The first 8 rows are patterns. Each new row is the sum of 2 different patterns, raised or lowered, with some noise. Before adding, each is slid sideways (what falls off one end comes back at the other), maybe read backwards, and multiplied by a number that may be negative. Names go in the order of the patterns.
Known rows, each followed by the names of its patterns:
[-0.98 -0.81  1.90  2.96  2.93  1.44 -2.34 -2.59  0.43 -1.13  0.31 -0.75
 -0.81 -0.72 -0.62  0.22 -1.05  1.39  1.83  1.53  0.46 -0.58  2.22  1.50
  1.47  2.04 -1.41  1.33  2.86  2.96  0.12 -2.60 -1.93 -0.03 -2.94 -2.24
  2.33 -0.27]
z136
[-1.61 -1.63 -0.61 -0.87  1.80 -0.95  0.10 -1.00  1.00 -2.94 -2.61 -2.11
 -1.05 -0.48  1.97 -1.34 -3.03  0.85  2.77 -1.58 -2.93 -0.35 -2.60 -2.49
 -2.59 -1.47 -0.89 -0.04 -1.15 -2.94 -0.53 -0.15  0.49 -0.96 -0.79  0.22
 -1.76  0.66]
z444
[-1.15  3.02  0.16  2.97 -1.54  2.56  2.30 -2.34 -2.82 -2.69  1.91  1.29
 -2.01  1.16  0.83 -1.33  2.40  0.41 -1.82  2.45 -1.43 -0.64 -0.17  3.04
  0.70  1.74  0.24 -0.89 -1.86 -0.16 -0.65 -0.11 -0.52  1.30  0.01 -0.83
  0.41 -2.00]
z330
[ 2.02 -2.99 -0.46 -0.41 -1.82 -0.35 -1.85 -2.83 -1.66  2.64  1.49 -2.67
 -0.53  0.11 -0.71  2.47 -2.79  2.45 -0.24 -0.31 -1.47  1.78 -0.47 -0.19
  0.79 -2.60  1.62 -2.94 -2.20 -0.21 -2.54  1.01  2.68 -0.55  2.68 -0.13
  0.17 -0.37]
z818
[ 0.30  2.33  1.77 -2.74 -0.25 -2.94  1.61 -2.38 -1.28 -0.02 -2.49  2.86
  2.90 -1.10 -0.12  0.59 -0.06 -2.56  2.12 -0.73 -2.16  0.75 -1.59 -1.11
 -0.08  1.13  2.68 -2.80  2.29 -1.61  1.20 -0.48 -2.00  1.16 -0.73 -0.99
 -1.31  0.36]
z224
[-2.73  1.39 -0.18  2.39 -0.26  3.05  0.33  0.78 -2.59  2.75  1.13  2.25
  2.82  2.85 -2.96  2.21  2.22  2.33 -2.00 -1.47 -0.57  1.54 -0.29  2.90
  0.62  2.34  1.39  0.83 -2.96 -1.78  0.75  2.74 -1.70  2.79  2.13  2.32
  2.93  0.85]
z995
[-0.28 -0.68  0.11  0.46  1.64  0.01  2.22 -2.01 -1.14  0.53 -1.32 -1.55
 -2.51  1.88  2.28 -1.78 -1.55  1.84  1.16 -2.12 -1.68  1.39 -2.77 -0.10
  1.75 -0.98 -1.74 -2.99 -1.20 -0.36 -1.78 -2.81  1.66 -2.12  0.06  1.34
  0.76 -2.38]
z901
[-0.67  1.15 -3.06  3.07 -1.05  0.88  0.95 -3.00 -1.91  0.49  1.08 -0.52
  1.60  1.80  1.46  1.15 -0.94 -2.29  1.44  2.48 -3.00  0.48  2.44  1.17
  2.51  1.54 -1.98 -0.07 -0.08  2.45 -2.17  2.39  0.26  1.44 -1.70  0.07
  0.57 -1.99]
z356

New rows, each followed by the names of its patterns:
[ 2.59  5.76  1.92  2.77  2.74  1.90 -0.22  3.94  4.98  0.32  4.46  4.64
  4.53  1.12  0.13  2.38  2.60 -0.19  4.02  1.04  3.11 -0.81  3.98  3.90
 -2.68 -1.12  4.16  4.23  2.47  2.62  4.69  4.65  1.09  1.27 -1.64  2.52
  3.26  0.39]
z901 z356
[-1.18  2.75 -1.49 -1.33  1.71  3.39  1.64  0.79  0.64  2.32  0.80  1.51
  3.85 -2.20 -1.13  4.11  0.13  1.04  0.98  2.69 -0.15 -0.33  1.78  0.64
  0.69  3.30  2.52  3.36  2.37  1.79  1.23  3.27  0.84  2.49  3.00  0.97
 -2.09  2.89]
z330 z901
[ 0.13  1.74 -0.57  1.95  3.33  1.22  0.58  4.44  5.41 -2.00  2.50 -0.54
 -2.07  1.65 -0.08  0.80 -0.98  2.64  2.81  0.28  0.93 -1.50  1.40  1.68
  1.68  0.31  1.75  3.85 -1.66  1.48 -0.38  3.91  0.58 -0.03  1.05  0.41
  0.33  1.14]
z224 z901
[ 1.60  0.43  3.26 -1.86  3.10  0.86 -0.36 -0.85 -1.76  1.97 -0.75 -0.90
  0.63  1.24 -2.59  4.37  2.06  0.38  2.66 -0.63 -2.71  0.85  5.04 -0.93
 -1.95  1.44  1.84 -1.49  2.26  1.83  2.34  0.53  1.48 -0.46  0.42  2.70
 -1.39 -0.81]
z444 z330
[ 0.24  5.51  0.93  2.46  4.08  1.63  2.22  0.41  4.37  4.04  0.73  2.88
  3.84  5.60  3.88  1.51  3.48 -0.35  2.80  4.27  1.76  0.06  4.98  6.04
  0.92  4.39  2.45  5.85  1.74  2.51  1.81  1.55  6.98  5.02  1.45  1.48
  3.04  2.89]
z444 z224
[-0.32  0.35  1.60  0.98  0.33 -1.70 -2.78 -1.43  0.32 -3.09  3.56 -1.58
  0.01  0.43 -0.97  2.52 -2.08 -3.44  2.18  1.31  0.15 -2.96  3.03  1.28
 -1.81  0.27  0.78  0.40  1.62  3.08  2.84 -1.35  1.80  2.28  0.43 -2.24
  2.26  1.15]
z901 z356
[-1.65 -0.58  2.50  2.45  2.71  2.49  2.13  2.47 -2.01  2.53  0.09  1.76
 -0.26  0.10 -2.23 -2.00  2.13  1.34  0.41  4.03 -0.67  0.69  3.15  2.36
  1.11  0.10  1.53 -0.93 -0.04 -0.98  0.64  2.59  1.43 -0.91 -0.40 -0.08
  0.05  1.89]
z136 z356
[ 1.72 -0.78  2.19 -1.87  2.83 -0.01  1.11 -1.74  1.46  1.45  1.53  2.49
  2.80 -3.51  1.62  1.91  3.52 -1.57 -1.75 -0.44  2.05  0.73  3.65  1.76
  1.81  2.60  1.06 -4.34 -2.79  2.04  3.50 -3.25  2.19  1.97  2.70  4.08
  2.05 -3.66]
z444 z995
[-0.23  2.32  1.78  1.26 -0.80  1.36 -1.71  2.59 -0.30 -0.26  1.11 -1.38
  0.24 -0.29 -0.63  2.01  3.69 -0.20  2.65 -1.29 -0.67  2.10  2.34  0.20
 -0.98  2.36  0.10 -0.10  1.20 -3.46 -3.11  3.38  1.81 -2.05  0.05  2.58
 -1.59  3.56]
z818 z224
[ 3.54  0.96 -0.44  0.41  1.11  5.94  1.16 -1.59 -0.10  0.21 -0.44  2.11
  0.91  1.23 -0.33  2.28 -1.39  2.63 -0.42  4.41  1.10 -1.71 -0.36 -0.11
  1.24  3.35 -0.85  0.87  3.83  5.76  2.47  1.67 -0.97  2.87 -0.25 -0.78
 -0.96  4.11]
z444 z995
[ 1.69 -1.55 -0.10  1.74 -0.67  2.77 -1.01  2.02  1.14  1.28 -0.19  0.17
  0.27  1.32  1.45 -1.41  0.77 -2.20 -1.88  1.34 -2.87  0.81  4.89  1.12
  0.61  0.17  2.43  0.79  1.57 -2.39 -1.00 -1.38  1.27  0.06 -0.03 -1.24
  1.29  2.38]
z444 z818
[-2.40  0.42  1.85 -0.81 -3.19 -2.05  1.25  1.26  0.51  1.72 -1.35  1.22
 -0.42  1.37  2.53  0.13  2.60  3.49 -1.52  1.19  0.60  1.04 -2.71 -2.54
 -1.22  0.78  3.19  5.05  0.45  1.17 -0.84  2.99  0.03  1.18  3.25 -0.64
  1.69  0.51]
z136 z330
[-0.76  0.43  2.97  0.58 -3.34  1.40  1.80  1.02  3.13  1.48 -1.72 -1.54
  4.05  2.14  3.46  1.02  4.24  1.15 -0.22 -0.78  1.53  4.02 -0.36  0.31
  1.01 -1.82  5.70  3.20  0.80  2.65 -0.46  3.33  2.57  2.34 -0.40  3.47
  0.09  0.13]
z136 z818
[-0.95 -0.73 -4.84  0.79 -2.02 -3.01 -2.79 -2.56 -3.64 -0.31  0.44 -3.65
  1.55 -0.16  1.42 -2.03 -4.60 -4.15 -0.66  1.05 -4.10 -1.15 -0.68  0.44
  0.75 -0.79 -3.00 -3.35 -0.01 -1.47 -4.96  0.38 -1.18  0.33 -4.12 -0.56
 -0.94 -4.83]
z224 z356
[ 4.23  3.87  4.18  2.10  3.61  4.33  5.43  0.68  3.40  3.82  3.94  3.99
  2.81 -0.66  0.57  2.39  5.04  0.19  6.12  5.81  5.99  5.80  2.76  1.82
  5.40  4.15  6.31  1.37  6.01  5.30  5.47  0.72  3.10  2.74  4.63  2.89
  3.23  1.57]
z136 z995
[-2.92 -0.62 -3.82 -3.89 -3.39 -3.21 -3.39 -3.80 -0.70  0.29 -3.18 -5.03
  0.68 -2.05 -5.37 -3.43 -0.68 -2.80 -2.83  0.49 -3.46 -2.73 -7.25 -5.34
 -3.65 -4.11 -4.31  1.47 -4.94 -4.37  0.40  1.41 -5.61 -4.27 -2.65 -4.10
 -3.85 -1.81]
z444 z901
[ 3.19  7.04  6.89  2.03  1.68  1.48  1.65  5.63  0.86  1.08  0.05  3.60
  3.59  1.67  1.98  1.34  0.23  2.31  0.92 -1.55  3.27  6.35  3.88  6.56
 -1.33  3.78  2.95  4.69 -0.94 -2.10  3.16 -1.58 -0.94  4.48  2.58  5.06
  4.33  0.64]
z136 z224
[ 0.08 -0.71 -1.82  1.17  1.40 -4.68 -2.34 -0.22 -2.05 -1.13 -0.97 -2.44
 -2.03  0.64  3.43  0.56 -0.03  1.95  2.24 -3.71  0.19  0.80  1.15 -1.46
 -3.07 -2.06 -2.11  1.98  2.70 -1.30  0.76 -0.48  2.45  0.64  0.39  0.44
  0.49  2.28]
z136 z444
[-0.73 -3.45  0.38 -6.47 -2.10 -0.05 -4.40  0.26  2.62 -2.42 -1.46 -4.33
 -2.41 -1.24 -1.45 -5.63 -4.12 -3.85 -2.67 -2.34 -4.93 -5.73 -4.37  1.05
 -0.83 -3.78 -1.98 -1.00 -2.02  0.17 -3.51 -0.22  0.23 -0.48 -4.28 -2.23
 -4.25 -3.20]
z136 z818
[-1.40 -2.53 -3.60  0.05 -1.42  0.44 -5.55 -4.60  1.30 -4.20 -0.30 -1.87
 -2.04  1.35 -2.99 -0.94 -1.33 -4.22 -0.32 -1.59 -1.15 -3.60  2.08 -3.49
 -1.48 -3.25 -1.99 -2.78 -3.08 -3.71  0.87 -1.70  1.33 -2.19 -2.10 -0.40
 -1.93 -0.45]
z330 z818
